The rows are grouped in 2 ways, from coarse to fine. Each group lies inside one group of the grouping before and may be the whole of it. The rows also spread widely along 5 directions, which tell nothing about the answers.
Some rows, each with its group in each grouping after it:
[ -8  13 -19   8  17 -19   9  -5  21 -41  22   9  -5 -14  19 -20  -9   7
  30 -31  34 -23  -5  14   5  23  17] -> sudo zar
[ -1   8 -33  -9  24  -3  20  36  11 -33  29   1   7   1  -3 -22  -3  11
  19 -28  47 -17   3  12   9  15   0] -> sudo Dab
[ -3 -14 -21 -12  14  -2  22  19   4 -17  45   7  -1 -19   7  -5 -11   9
  24 -26  44 -29   3  25 -12  28  10] -> bezor rivi
[-26   4   8  -6  28   3   2  19   6 -17  34  -4  -7  -8   5  -7 -31   7
  16 -30  21 -28  24  10 -17 -12  23] -> sudo rodu
[ -9   4 -21  -8  31   4  12  20  -2 -24  40   1  -9 -12  -2  -4 -26   0
  14 -24  31 -18  10  19 -12  -7  12] -> sudo lodok
[ -6   4 -16  -9   5 -23  20   9  28 -29  22   8   9  -9  23 -17  -9  16
  25 -22  37 -38   8  22   7  30   3] -> bezor Segob
[  4  13 -20  -7  24  -7  20  27  11 -22  25  -6   0 -14   5 -15 -17  16
  16 -18  36 -40   2   7  -2   0  -6] -> bezor zape
[-40 -17  26 -13   9  -6   1  10  10 -16  31   3   5  -6  24  -4 -34   0
  29 -36  29 -33  31  25 -22  15  38] -> sudo Dab
[  4   4 -24  -5  14 -11  25  30  23 -23  28   2  16  -1   9 -23  -8  22
  19 -19  43 -35   5  11   8  23  -5] -> bezor rivi
[-11  -8  -6  -8  18  -4  15   1   9 -19  41   5  -8 -22  16  -4 -22   5
  23 -26  31 -34   8  23 -20  13  19] -> bezor rivi
[ 18   7 -37  -8  30   5  17  18  -8 -19  48   3 -19 -21  -7  11 -26   9
   7  -8  36 -27  -5  13 -21 -24  -6] -> bezor Segob
[ -4   1  -9  -5  26  -4  13   4  11 -17  38   2 -12 -20  13  -5 -27   6
  15 -15  28 -33   5  11 -19  -7   9] -> bezor rivi
[-18 -15  -7 -13  18   6  13  15  -5 -15  44  10   8 -10  10   6 -38  -4
  22 -19  35 -29  22  35 -24   0  21] -> sudo lodok
[ -6   5   7  -8  25  -3   8  13   4 -10  27  -6  -4 -14  16   0 -45  11
  13  -9  25 -45  16   5 -22 -22   3] -> bezor zape
[ -5  -1 -22  -4  24   2  10  12  -2 -29  45   5 -13 -19  -7   2 -16   0
  17 -29  33 -18   0  23 -16   0  16] -> sudo rodu

New rows. What belongs after each?
[ -2  -7 -14  -8  24   0  17   7   3 -17  43   4 -12 -23  11   0 -24   5
  16 -22  36 -32   6  19 -20   4  10] -> bezor rivi
[-19   8   0   1  23 -20   3  -2  25 -26  26  -4 -19 -18  23 -27 -10  10
  21 -37  22 -34   5   3  -1  19  20] -> bezor rivi
[-14 -16  -3 -12  12  -4  22  19   8  -9  37   7  12 -10  14  -5 -29  12
  23 -20  40 -35  19  25 -16  18  12] -> bezor rivi
[-10  -3   0  -9  15  -8  12   7  13 -14  30   6   0 -15  23  -1 -33  13
  21 -15  28 -43  14  18 -17   2   9] -> bezor Segob
[ -2  -8 -15  -3  17  -8  16  -1  11 -23  38  10  -7 -24  20   0 -23   5
  22 -19  35 -33   3  23 -15  11  13] -> bezor rivi
[-30   2   5  -6  26  -1   1  17   5 -18  35  -2 -11 -14  10  -9 -29   1
  19 -36  25 -25  19  20 -15   1  26] -> sudo lodok
[-23 -18   0 -10  20  12   8   5 -13 -14  51   8 -10 -18   2  14 -38  -5
  20 -28  25 -23  16  31 -34 -10  26] -> sudo rodu
[  2  -7  -5   0  18  -1  19   1  14 -14  33  10  11  -7  21   1 -48  14
  14   5  30 -47  19  16 -21 -13  -2] -> bezor rivi
[ -4  22 -26 -17  32   4  15  50   4 -12  35 -20 -23 -14 -15 -16   1  18
   8 -38  32 -26   3  -6   1  -3   0] -> bezor Segob
[-23 -14 -16 -18  15   1  13  26  -1 -18  43   8   3 -10   4  -4 -16  -3
  27 -42  44 -17  11  35 -10  30  26] -> sudo lodok
[-29  -6  12  -8  16 -14  -1  -6  14 -21  31   0 -25 -27  26  -6 -20   3
  23 -39  21 -36  10  20 -15  13  27] -> bezor Segob
[ 26  14 -46  -6  14 -16  34  29  17 -30  22   8  30  -1   5 -16 -17  25
  19   3  51 -38   0  14  11  11 -28] -> bezor zape
[ -5   7 -19 -11  21  -7  10  12   1 -23  35  -5 -21 -28   6 -10  -6   7
  20 -37  35 -29  -4  12  -9  15  11] -> bezor zape
[ -7  20 -23  -9  39   4  12  47   5 -23  31 -12  -7  -2 -12 -21 -14  12
  11 -28  32 -19   9   2   3 -11   2] -> sudo lodok
[-15   2  -7  -3  29   6   4   8  -2 -25  44  -2 -23 -18  -3   2 -29  -1
  11 -27  24 -21  10  12 -23 -18  18] -> sudo rodu
[ -5  14 -28  -7  44   9  -1  16 -10 -30  45 -10 -49 -27 -15  -1 -10  -7
   7 -37  33  -6 -10   3 -20 -19  15] -> sudo Dab
